The rows are grouped in 3 different ways at once. Each group adds its own fixed numbers to the row, and there is some noise. The rows also spread widely along 13 directions, which tell nothing about the answers.
Known rows, each followed by its group in each grouping:
[ -9 -16  -4 -22   4  13  -4 -16  -7  38 -20  -7   8   6  -5  -6 -25  15
 -22 -18  20 -11 -17  34 -19 -23   9 -12   0 -13   1  19   3 -12 -19 -18
  14  19   4  -1 -38] -> S J Q153
[-15  27 -14  -3 -13  14  21  21 -32 -28  24  18   4 -22  11  13  11  11
  -9  27   5  16 -15   6 -33  33 -25  -9  21  24   8 -10 -25  -7  30   4
  11   2  15  -7 -16] -> R M Q802
[ -4  17   3  -5   6   2   8   2   1  14  -3 -16  13   2  -5  -8  -9  30
  32 -15  26  -7  12  10 -21  -5   9  11  -3   1  11  15  17  -9  -9  -4
 -12  28   8   0 -13] -> T U Q205
[  7   6 -32 -23  -3   7   7 -17  17  -1  14   9  -1   8   5 -15 -19   9
 -18 -20  -5  20 -23  21 -26 -30 -17 -16 -21   2 -26  -2 -18 -28 -26  27
  22 -35  13 -41 -16] -> X J Q153
[ 25  25  22  10  11  -2  13   0  -7  -6  -1  -6  14  -4 -25  11  11  17
  30   6  26  22  13   7 -12  -2 -12  15   8   6  15   8   7 -16  -4   1
  -6   6  -5 -16  10] -> N Q Q772
[-41   7 -16  -1  -4  11   3 -13  20 -42  35  42 -12  34   6  23 -31 -20
  -1  31 -25  31   0  22 -24  23 -25 -28  -8 -14   4 -11   2   8  38 -41
   1 -22 -35   5 -19] -> Z U Q205
[-26  26 -43 -27 -11   6   0  -2  32  -1  35  13   9   2  46 -36 -23  32
   7  -9  -6  -3   3  19 -35  20 -10  -3 -24   4 -25   0 -16   2  -4  -4
 -15 -10   3 -16 -43] -> X M Q772
[-10   1   5 -13  12 -31 -12 -46   5  29  15 -22  -4   0  11 -27  11   1
  21 -13  33   0 -18 -13 -13 -11  16 -16 -11 -12 -11   2  41 -16 -31 -13
  -4  -1  12 -23 -34] -> R Q Q802
[ -7   7  12   5  17   1  -9 -13  25 -25  12  11  -5  21 -11  14 -17  -8
  25  13  -3  16  24   1  -6  -8  -6   2 -12 -22   9   3  25  -2   7 -22
 -21  -7  -9   1   7] -> N J Q153
[ 21   6   8   1  30 -10  -3  -5  14  27 -16  -3   3   5   1  15  -6  44
  17 -13  13  15  18  -3  -6  -4 -17  24 -13  -4 -11  19 -13   5 -32  -6
  -2  15  -9 -11 -14] -> Z Q Q772
[  3   7   3   0   9   9  -4 -13  16 -41  22  10  12  26  -3  11 -32  -8
  16  10 -11  11  -7   9 -20  23 -13  13 -11   1 -22 -10  16 -14  -3 -25
  27 -19 -11 -17 -26] -> T Q Q802
[ 13   2 -12 -16  10  11  18   6 -16 -11  18   6  -5   7 -17   2  -5  -7
 -18  -1 -12   5  -2   6 -14 -21 -20 -13  16  19  -9   1 -12 -29 -13  21
  15  -5  24  -5  -4] -> S U Q153
[  7  13 -10 -12  27  -9   8   5 -16  -6  55   5 -17 -29  14 -12  30   4
  -9  22  -1  12  10 -29  -6  30 -34   5  28  30 -31   1 -19  -1  -6   9
  -9   6  25  -3 -23] -> T J Q772
[ -7  -4 -19 -14  10 -16   7 -35 -11  18  31  -3 -26   1   6 -39   6 -16
  -1 -19   7 -21 -23   3 -18 -10   8 -22  -9  14 -13 -14  18 -32 -12 -24
   1 -11  23 -10 -32] -> X J Q802
[  7 -22   0 -23  36  -4 -26 -14  12  11  19 -10  -6  -4  15 -16  -7  -1
 -28   5 -13 -13  20 -34   8  -1 -12  10  18   0 -46  17   0  -1 -50   1
   2  17  21   9 -32] -> Z J Q205
[ -8  12  -6   1  -4 -17  25 -24 -24   2  20  -1 -19   9  -9 -19  12  -8
  23 -18  17 -15 -21  14 -26  -6  14 -22  -9  20  20 -21  23 -33  10 -28
   7  -6  13  -8 -13] -> R Q Q802
[ 20  -9  24   3  49 -21  15   0 -22 -11  15 -23 -22  49 -35  19 -11 -13
  56 -12   0 -40  10 -44  -8 -16  11  14 -12  22   5 -14  56 -45 -26 -26
  20  16  40  19   8] -> R U Q802
[  0  -3   6 -18  13  10  -1   0  -3   4  10  -5  14 -11   6  13 -13   1
 -10  12  13  16 -24   0 -30  10 -14   2   8  -6 -15  14   7  -9 -10   2
  22   7  25 -13 -35] -> Z Q Q153
[ 12  12 -12 -11   6  -4  27  -4 -17  -4  18   2  -7   9 -12   0   6  11
   9  -8   8  15 -19   7 -24  -9 -16 -13  -7  21  -4  -9  -7 -28  -6   6
  26 -12  12 -22  -8] -> R J Q153
[  0   2  15   1  12  -5  -8 -21  -2 -41  30   1   1  14 -10   6   0 -35
   8  28  -6  11  -3 -21  -6   7 -11  -7   9   5 -14 -10  33 -25  -9 -14
  14 -16  14  -5  -6] -> Z M Q153
[ 21   8  -7 -21  18  -2  20   4  -7  29  18  -9   4  20 -22  -5   5  23
   7  -3  10   9  23   5   1 -26 -14 -12  21  17   1  18 -12 -16 -27  18
  -1  16  -7   6  -2] -> R U Q772
[  9  10  10  15   4  16   6  -4  -1 -14   8  11   4 -18 -11  -7 -12  -7
   6  -7  12  -7  10  35 -19  13   3  18   3  -1   8   3   1  -9  24 -34
  -9   8   6   6 -17] -> T J Q153
[  8   8  15  17  20   8  -2   3 -14 -32   3  10   0  -2 -11  25  -6   3
   7  16   0   9   4  -3 -11  22 -19  22   9   9  -6  -2   0  -7   7 -22
  16   9   2   0  -9] -> T U Q153
[ 24  11  -7 -15   0  23  25  15  13  -9   3   0  19  23 -22  18 -38   4
  10 -20   0  16 -11  24 -41 -34  -8  -1 -15  -3   2   7   0 -39 -13  29
  22 -18  27 -22   2] -> Z U Q802
[ 16   5 -16 -30  13  -9  13   1 -17  64  -3 -20   2 -16   4 -13  25  44
 -16 -17  23  11   2  -9  -5 -35 -10 -12  20  17  -6  27 -26 -13 -51  45
  -7  23  22 -12 -15] -> Z M Q802
[-13   1   0 -12 -13  10 -17 -24   7  25 -29 -10  24   2   2 -14 -18  28
  -6 -12  22  -2   4  32  -8 -19  14  -5  -1 -19   7  18   5  -4 -24 -13
  -4  13 -17  -8 -25] -> S J Q802
[  6  27  11  18  19   0  -1   3  13  -6  -9  17   7   1  -8  42  -1  37
  20  16  17  51  20   2  -4   6 -33  15  -3 -13   5  15 -20  16   0   5
 -14  -1 -26 -19   9] -> T M Q772
[ -7  10 -12 -17  12  -4  -4 -10  18  -7  21   7  -2   0  24  -1 -11  17
   1   0   0  21 -13  -3 -27  13 -20   4 -15  -3 -28   0  -4  -4 -15   1
   6 -15   4 -31 -32] -> N Q Q802
[ 12   4  -2  -6  -5  23  -1  -4   6  13 -16   9  24 -12  -4   2 -20  15
 -32  -6  12  18  -2  38 -18 -12 -13  -1  10 -10  -4  21 -28  -6 -13   5
  10   3  -6 -12 -17] -> Z M Q772
[  7  10 -11 -10   0  18   8   5 -10 -17  15   9   9   1  -8  14  -8   3
 -19  19  -8  22  -7   8 -14   0 -26  -4  18  15  -8   1 -19 -15  -5  19
  19 -10   3 -15  -9] -> X Q Q802
[ 23  10  22  27  37 -25   5 -14   6  -2   1   6 -20  17 -17  20   8  11
  49  -6   5  10  30 -15   2  -1  -9  23 -22   1   7  -3  12  -6  -6 -39
 -18   0  -8  -1   9] -> Z J Q802

New rows. What belongs after each?
[-22  12  -6 -14 -20  12 -12   0  -6 -11   8  -8  18 -21   9 -18   3   6
 -10  17   4  -9  17   2  -9   0   6  -9  28   0  11   8   7  -6  -3  10
 -22  15  20   6 -10] -> S J Q802
[ -6   5   5  -6 -12  -2  -6 -30   1  22   2  -8  11 -16  -6 -22  12  -7
  -7   2  26  14   2  19  -7 -23  12 -23  16 -14  15  14  13 -13  -8  -5
 -20   1  -1  -9 -11] -> Z J Q802
[ 18  22  -8  -1 -17   6  27  -3 -32  10   1   0   1 -20 -14 -28  20  17
  -6 -17  15  -6   3  37 -13  -9   1  -5  22  33  20  -3 -23 -27   1   0
  -1  10  -3  -9  -3] -> N Q Q802
[ 10  -4   9  14  31   7  16  10 -18 -18  -7  20 -17  35 -25  42 -27   8
  20  -1 -11  -8   6   5 -14  10 -17  18 -15  11   9  -9  -2 -14  10 -43
  21   5  -3  10  -3] -> S J Q802
[ 14   5   9   2   7 -10  -1 -36  11  26  24   5   0 -36   0 -25  20 -20
  -8  -4  31  29  -5  20 -13  -5  -3 -10   7 -19  -6  14   1  -6   2 -17
 -30 -14   8 -20 -29] -> Z J Q802
[-15  12   8   9 -24   1 -13 -39  -1 -18  -6   1   9 -20 -14 -13  11 -18
 -13   8  25  20  -7  18  -7 -22   5 -27  15 -18  17  -2  18 -15   0   3
  -8 -14  -4 -20   7] -> R J Q205
[ -3 -22   3  13  27   8 -21 -24  28   4 -12  27 -16   8  11  -1 -45  -7
 -22 -25 -16 -30  17  22 -10   0   2  17 -22 -22 -16   5  -5   5  -7 -59
  -5   7  -1  19 -31] -> Z M Q772
[  1   2 -12 -12  -4  19   1   7   0  -2   2   7   5  -6   1  -7 -12  11
 -20  -3 -11  -8  19  18 -12 -12  -4  -1  14   5   2  11 -18  -8  -6   5
  -3  13  11  10  -8] -> Z J Q153
[  5   9   7  -1  29  -8  15   8 -15 -28  35   5 -12  20 -14  19   3  -6
  34  22  -6   3  11 -20 -12  21 -19   7   2  21  -2 -10  18 -17   9 -23
   2   1  17   6  -6] -> S J Q153
[ -5  17  -7 -14  10  -2  10   2  -1 -13  47   7 -10 -10  -4  -4  18 -12
  -4  27   0  25  15 -14  -9  -4 -23 -22  26   5   3   5   2  -9   5  21
 -26  -6  16  -3   7] -> N J Q772
[-12  27  -9 -21 -24  17 -14 -13  25 -26  33  -1  46   9  12 -24 -15  11
   8  29   6  25  14  22 -12  24 -11  -5  17   1 -19  11   8  -1  -9   0
   0  -9 -30 -14 -28] -> T M Q772
[-25  -1 -22 -35   1  13  19 -13   3  43  17  10  -5 -11  10  -4 -17   5
 -26 -12  34  32 -49  41 -48 -12 -10 -38  -8 -24   1  18  -5  -8  10   1
   1  -4   9 -28 -45] -> N J Q205
[ 17  16  13   0  -7  -2 -23 -16  -2 -45   8 -13  27 -11  -3  -6  14   4
  -5  28   0  20   9 -24   8  11 -17  12  27  15 -28  -4   1 -15 -37  23
  24 -13  -1 -25  -1] -> R Q Q802
[  1   2  -5  16 -25  24 -22 -21   3 -51 -21  19   3 -33   7 -16 -18 -24
 -58 -12 -20 -16  -6  18 -17 -16  -3   1   7   0 -14 -14 -21 -25 -15   9
  19 -21  31 -15   6] -> Z M Q772
[ -6   3   3 -16  19  -8 -16  -1   7   3  22 -15   1 -23  17 -13  10   6
  -3  14   3  -7  25 -35  -2   5  -5   8  24   2 -16  17  12   4 -27  15
 -25  26  33   7 -17] -> Z Q Q205
[-24  13 -10  11  -6   2 -12  -8   4 -12 -17   8 -10  -9  14 -14 -11  21
  10 -14  -3 -29  23   8 -14  -5  13  11 -16  -2  15  -5   3  -2   4 -22
 -24  14  11   6   1] -> X J Q153
[  4  -5  -5 -14   7   9 -19 -20  17 -38  44  11   4 -15  13 -25  -9 -33
 -30  16 -17   3   1  -4 -10  16 -16   1  13   1 -46  -5  -1 -12 -12  -7
  13 -21  18  -8 -33] -> R J Q153
[ -8  -2 -19 -15  22 -17   7 -15  -8  13  26  13 -24  19  11  -3   3  12
  -2   0 -11   0  -1  -4  -6  12 -18 -11  -3  18 -16  -6  -8  -6 -11 -25
   5  -1  -7  -1 -34] -> S Q Q802
[-10   3   9  17 -11   6   2 -28 -22 -17 -14  14  -2   0 -15  -1 -11 -14
  -9  -2  12  -7 -19  36 -18   5   2  -9   3   3  16 -13  10 -20  15 -43
  19  -4 -10  -6 -14] -> S Q Q772
[  1  18   2 -23  -7  18   5  22 -12   1  19 -28  28 -16 -12 -22   9  17
   7  14  14 -15  36  -6  -1  -9   6   2  47  18  14  24  12 -11 -15  35
 -24  41  25  19   3] -> T J Q205
[ 17  10  -9 -22  22 -15  31  -9   4   9  45  -6 -18  22 -20 -20   8  -7
  29 -15   8   7   6  -2 -15 -25  -7 -19  -6  16  -1  -2  16 -32 -14   8
 -16 -10  17 -13   1] -> N J Q205
[ 20   4  -3   6   7  11  20 -11   2 -39  38  26 -10   8 -24  -7 -15 -37
  -1  -1 -13   5   3  30 -17   8 -19  -3   1  12  -9 -12  -3 -25  20 -27
   2 -26   5  -3 -10] -> S J Q205
[  0  16  -9 -14  11 -12   3  -9  13   5  21  -6   5   9  13 -17  -3  31
  28  -8   8  -1  13  -2 -13  15  -7  10  -9   9 -17   5   3  -1 -19 -12
  -4   9  -7 -10 -29] -> R Q Q205
[  4   5  -7  -9  17  20  11  16  24 -12  22  24  -2  17  -6  21 -35   4
   1   3 -13  17  20  22 -22  -2 -21   5  -8 -12   1  11 -14   0  14  -7
 -12  -7  -4   1  -9] -> N J Q802
[  7  -1  -9 -18   7  20  29  24 -30 -12  23  -2  -2  26 -23  -3 -18  -9
   1  -2 -18 -42  17   7 -12  -6   2  -6  24  37  14  -4   5 -35   1  -5
   7  22  31  33  -4] -> S M Q802
[ 34   6  -2   9  21  -8   2 -16  21 -17   7   6  -9  19 -15  -2 -12   7
  13 -27 -16   4  19   0  -1 -21 -10  20 -17   9 -22  -6  -7 -21 -33   8
   4 -21   4 -21   7] -> T Q Q802
[ -5  -3  -3  -7  33 -12  -6 -19  19  33   0   2 -12  12   2  10 -13  19
   5  -9  15  14   6  -3  -4 -18 -12  -2 -16 -20  -7  18   3   5 -22  -7
 -18   5  -3  -8 -18] -> X M Q205
[ -9  17  -9  -1   3 -15   7 -10 -12 -13  27   2 -15  -7   8 -17  20   0
  11   9  -1  -4   9 -15 -11   7  -7 -11   6  20   1 -12   5 -15   0 -10
 -11   0  15   1  -2] -> Z J Q772
[ 11  19   0  10   9   2   7   7  -7  -2  -6   3  -1 -19  -3  13   6  30
   7  -7   8  13  11   1 -13  -1 -13  19   4   9   4   5 -20  -2  -7  15
  -8   8  11 -15   1] -> T Q Q802
[-14  21   5   6  -8   8 -10  -4 -16 -23  -7   0  16  -3   3   7   0  24
  14  24  13   7   1   7 -13  24  -8  11   5   9   5  -2   4  -4   7 -24
  12  11 -16  -7 -13] -> X J Q153
[ 36  11   2  23  18   9  20   8   2 -24   5  30  -9  15 -26  26 -12   1
   5  -4 -19  15  29  18  -3  -3 -27  17  -2  14   5  -5 -32 -12   7 -15
  -1 -12 -12   2  14] -> Z M Q802
[ 12  13  -6 -14  -3  13  20   2  -5  17   9  -5  15  12 -23  -7  -6  14
  12   1  17  10   9  31 -12 -20  -4 -10  10   7  18  15  -1 -18  -1   3
  -6   8  -7  -2  -5] -> X J Q153
[ 23  17  13   5  -1  19   6   3  -2 -19 -14  -1  25   4 -17   1 -18  21
  12 -11  13   0  10  29 -16   4  -7  25   0  11   0   6  -8 -20 -12 -10
  15   8 -11 -13  -4] -> N M Q205
[-30  -5 -14   4   4  -4   4 -26 -21   6 -18  18 -26  15  10   1 -18  10
 -13 -19   4 -21 -29  25 -25   4   1 -16 -21   6   5 -16  -1 -14   4 -50
  21   3  -3  -3 -30] -> S M Q772
[-12  25   0  -2  -5  -1   5  -2  -1   5   4  -4  14  -3   2   5   3  31
  26   5  24  22   5   9 -17   4  -2   0   3  -4  16  10   8   0   3   4
 -14  10  -7 -16 -11] -> T Q Q802
[  4  23  -5  17  23  -7  14   9  -5   1  -4  14 -15   6  -5  20   1  38
  29  -1   3   8  26  -1 -10   5 -21  17 -12  11  13   2 -18   2   6 -15
 -17  12  -8   0   6] -> X U Q772
[-14  20   2 -15  -6   4  -5   6   7 -13   5 -11  25  30 -10  21  -5  24
  21  35  -1  25  28 -13  -1 -12 -12 -13  19  -2  16  15  17  -1 -18  23
  -5  12 -19   2  15] -> Z Q Q772
[  7  -3  12  -6  13  12 -20  -1 -13  -2 -11  -7  19  10 -11   2  -9  14
 -16  21  -3 -15  35  -3  20   5 -10  13  37  13  -7  17  -5   0 -31 -13
   6  33 -16  24 -11] -> S M Q772
[-13  20   2  23 -21   3 -14 -14 -22 -45 -21  10   6 -14  12  -4   1  21
  -4   7  -5 -15   2  10 -11  32  -2  18   4  21   0 -23 -12  -6   1 -31
  25   3 -15 -10 -10] -> R Q Q802
[ -3  -4 -10 -30   9   1  -2 -14 -24  35  14  -8   5 -38  14 -14  18  10
 -41  10  27  22 -34   4 -18   6 -20 -16  26   5 -27  18 -17  -8 -20  12
  14   8  23 -21 -49] -> S J Q153
[ -8   3   9 -11   7  10 -19 -11  20   1   9  -5  18  -6  10 -15 -16   3
   1   6   9  -2  20   9 -11   3   5   9   9 -18  -8  18  15   0 -11 -17
 -19  15  -4   3 -27] -> N U Q802
[  6  16   5  -1   7   7   8   5   5  -4  14  -1  10   0 -12   8  -6   8
  18   5  10  13  17   9 -12  -4  -4   6  12  -2  12  11   8  -6   2   8
 -17   7   5  -4  -2] -> T Q Q802
[ 16 -23   2  -1  63   9   9  12 -11 -14  16  21 -33  22 -14  48 -34  -8
 -14   5 -21   0 -12 -22 -16  13 -42  21 -11  10 -33  -4 -13 -10  -7 -21
  37   2  26   5 -21] -> X J Q205
[  4   5   0   8   8   8   1  -8  -1 -14  -5  18 -10  -2 -12   7  -5   3
 -18  -1  -4   8  15  17  -1 -10 -16  -1   9   3   4   2 -18  -5  -3  -7
  -6   2 -10  -1   6] -> N M Q205
[ 10   2  -7 -21  -1  17  -8 -11   5  -3  27  -1  19   7  -7 -19  -8  -5
 -20  21  -7   9  18  12   7  -4 -13  -6  30   9 -18  12  -8 -12 -20   4
   4  -2 -15   1 -20] -> X J Q802
[ -1  15 -17 -26 -30   8   5 -20  -9   8  17  -7  24  -8   4 -31  11   8
 -19   8  13  24 -15  25 -16  -8  -6 -28  22  13  -7   4 -11 -22 -18  15
  15 -12 -10 -25 -24] -> Z J Q802
[ -1  -5 -15 -26  16  17   7  28  22   1  -2  -8   2  20   3  11 -47  23
   3 -26 -19 -27  18  -8 -30 -31   2  11 -14  -4  -5  16   5 -14 -30  33
  -2  20  50   7   0] -> Z Q Q205
[  7  10  25   9  41 -16 -22   4  24  -2   4  -9   4 -26  17  23   3  21
  26  11  13  13  29 -45 -11  14 -15  38  -5 -20 -17  20  15  15 -21   5
 -31  19  36  -6  -8] -> Z Q Q772
[-31  17  -1  -3 -11 -14 -22 -32  -3  -6  15   4  10  -6  23 -18  20  12
   5  32  12  15  12  -1   4  29  -6 -13  16   1  -4   0   8  10  -3 -33
 -19   2 -33  -4 -31] -> S M Q802
[ 22  18 -14  11  -1   9  27  -1 -17 -41   2  32 -17  25 -27  21  -6   7
  -9  -2 -26  24  -2  29 -10 -10 -35  -5  -3  31   4 -22 -37 -27   5   2
  34 -27 -25 -21  21] -> N Q Q153
[  2  14 -21 -27   3  19   8  24  19   2  22  11  16  -1   2   6 -12  25
 -10  13  -8  29  28  14 -13 -11 -27  -5  14  -5  -5  25 -29   8  -4  35
 -25   2   7  -4  -6] -> S J Q153
[-12  -7  -5  10  16  -1  -7 -19  -1  18 -17  17 -29  -4   5 -13 -13  11
 -19 -28  -4 -31  18  22  -5 -15   6   2  -7  -5   8   2 -12  -1  -5 -41
 -16  22  -9  16 -12] -> N U Q772
[  3  -6 -16 -15  31 -16  -9 -17   4   9  34   6 -31  -9  25 -33  11   5
 -16  -8 -19 -20  21 -22   5   8 -13   7   5  19 -36  -2 -15  -5 -28 -16
 -13   5  12   3 -30] -> N J Q802
[  0  -4  -8   7  27 -13  -7 -28  18  17   8  17 -28 -11   8 -11  -4   8
  -6 -23   3   6  11   8  -4  -4 -11   6 -15 -11 -18   5 -13   8  -9 -24
 -22  -2  -4  -9 -22] -> T J Q205
[  7   4  -5  -2  14  -1  11  -6  -4  -3  17  12  -9   8   1   5 -10   4
   4  -3  -8   2  -1   6 -19  11 -12   5  -5  12  -7  -4  -7 -12  -1 -22
   9  -2   3  -4 -22] -> Z Q Q802
[ -4  10 -14 -22 -13  11   2 -19   7 -14  31   7   7   9  -5 -28  -7 -12
 -17   9  -4  13   2  26 -11 -12  -9 -27  16   5  -9  -1   0 -22  -8   2
   4 -16 -16 -11 -11] -> N J Q772
[-11  12   0  16  -1  -8 -13 -32  11   1   2  22  -8 -19   2 -13  12  -2
 -13   3   8  19  23  23   3  -4 -12 -11   9 -15   7   6 -14  10   8 -24
 -37  -4 -23  -2  -9] -> S U Q772
[-42   4 -14  -3   1 -22  -6 -37 -11 -13  37  12 -29  -1  28 -37  11 -17
  11   5  -2 -25  -8   0 -17  30  10 -20 -10  11  -5 -24  28  -8  20 -65
 -15  -2   6   8 -42] -> S J Q153
[-21  14 -22 -23  -4  19  17  26  -7 -15  23  13   2  10   2  13 -13  15
  -2  21 -12   8  11   8 -24   2 -18 -16  12  10  12   5 -10  -3  16  14
  -8   8  14   9  -6] -> S J Q153
[-18  19   9  13   2 -23 -16 -34   5 -38  18  -5 -11  24 -11 -11  11 -12
  37  12  -1   0  22 -25   8 -11   7 -12  -1   4   8 -17  47 -20 -13 -15
 -13  -9  -9  -3  20] -> T U Q772
[ -8  -3  -6  12  -4  10  -9 -29  20 -45  14  29 -14   7  -3  -5 -28 -45
 -24  -5 -23  -5  -1  17 -18 -15  -2 -16 -11 -12  -5 -17   8 -22   6 -20
   1 -32  14  -3   3] -> Z M Q772
[  4  27 -15 -10 -18  -1  15 -12  -4  10  -6   3  20  18   1  -4   2  49
  21  -2  16  35  -7  35 -19   0 -14  -9 -12  12   3   5 -20 -10 -11  -6
  20  -9 -42 -31 -16] -> Z J Q153
[-13  16 -15 -12 -12   2  11 -10   6  -7  12   9   2  14  -7   4  -8   7
  -3   4   4  25  -7  19 -22 -20 -12 -31   1  -6  10   0  -1 -12   0  17
   3 -16  -8 -18   2] -> R Q Q772
[  4  -1  -3  -1   8   9  -9 -12   9  -9   2   8  -4 -10  -4   8 -13  -3
 -22  -3  -1  19  -5   0 -11 -20 -12  -2   2 -12 -14   5  -6 -11 -18  19
   4 -14  18 -20  -4] -> T J Q802
[-11  -1  -3  -4   2  33   6  24  -1 -34  -2  14   6  32 -12  28 -46  -4
  -7  10 -28 -25  20  10 -20  -8  -5   1   6   4  15   0   4 -14   6  -8
  12  14  16  29   8] -> Z M Q772
[  1  28  -7  -4 -18   2   0 -19  -1  23   3  -5  22 -35  10 -33  19  23
  -5  -1  38  18   1  28 -14   0  -5  -6  14   2   2  16 -14  -5  -8   6
 -22   4  -4 -22 -22] -> X M Q772
[ -7   4 -11 -22 -20   8   0 -14 -12  21   0 -17   9 -28  -9 -40  14  -2
 -29 -11  19  -9   8  17  -5 -40  12 -28  34   2  14  16   0 -20 -22  33
 -26  16  27  -1  -1] -> S J Q205
[-26   1  -7  -9  14  -1 -21 -15  -8   7   6   2  -4 -23  32  -5   3  14
 -22  17   8   0 -11 -14 -12  21 -13   2   9   0 -22   6  -4   8 -12 -16
   1  14  13  -4 -41] -> X M Q153
[ -3  13  18  -2  -3  12   4  -1  -4 -46  -2 -11  31  21 -13  19 -34   1
  42   7  20   2 -27   6 -41  21  -1  15 -22   0  -3  -9  43 -31   1 -21
  36  -7  19 -25 -15] -> S J Q205
[ 22 -17  14  -6  36  21  -1  19  18  21 -24   2   7  27 -35  49 -37  18
 -14   0  -9  14  41   4   7 -42 -18  12  17 -22  11  38 -12   8 -28  22
  -6  28  -4  21  15] -> Z Q Q205
[ 24  -9   3 -11  39  -1   3  -4  15  21  19  -3  -8   9 -17   5  -9   2
   2 -11   3  11  18 -11   2 -26 -11   6   4  -7 -16  19   2  -9 -29  13
 -12   1  18  -4  -9] -> T J Q802
[ -3  -9  -4   2   8  13   8 -17   2  17 -20   6 -11  10 -25   5 -32  -9
 -14 -30  13  -8 -14  34 -21 -45   6 -16 -10 -18  18   9   7 -25  -4  -7
   3   2  13  -4  -4] -> X U Q205
[ 19   0  27  -1  35  17  12  25 -22   5  -4 -15  13  -6 -27  38 -14  11
  11   7  27   6  -2  -7 -20   6 -16  25  20   2   2  23  11 -13  -7   4
  16  36  28   5 -12] -> T U Q205
[ 24  16 -11 -20   6  14  31  19  -8  -7  36   8  10  30 -28  19   2   9
   6  28 -13  39  19   6  -3  -8 -35 -15  28  25   4   9 -22 -17  -5  24
  10  -8 -16  -1   8] -> Z J Q802
[  4  16   8  -4  10   5   5  18  -2 -25  15  -9  16  15  -8   1 -12   9
  33   8  -1 -23  30 -12 -12   8  -1  17   6  17   5   1  22 -18  -8  -5
 -10  18  26  14   2] -> S M Q772
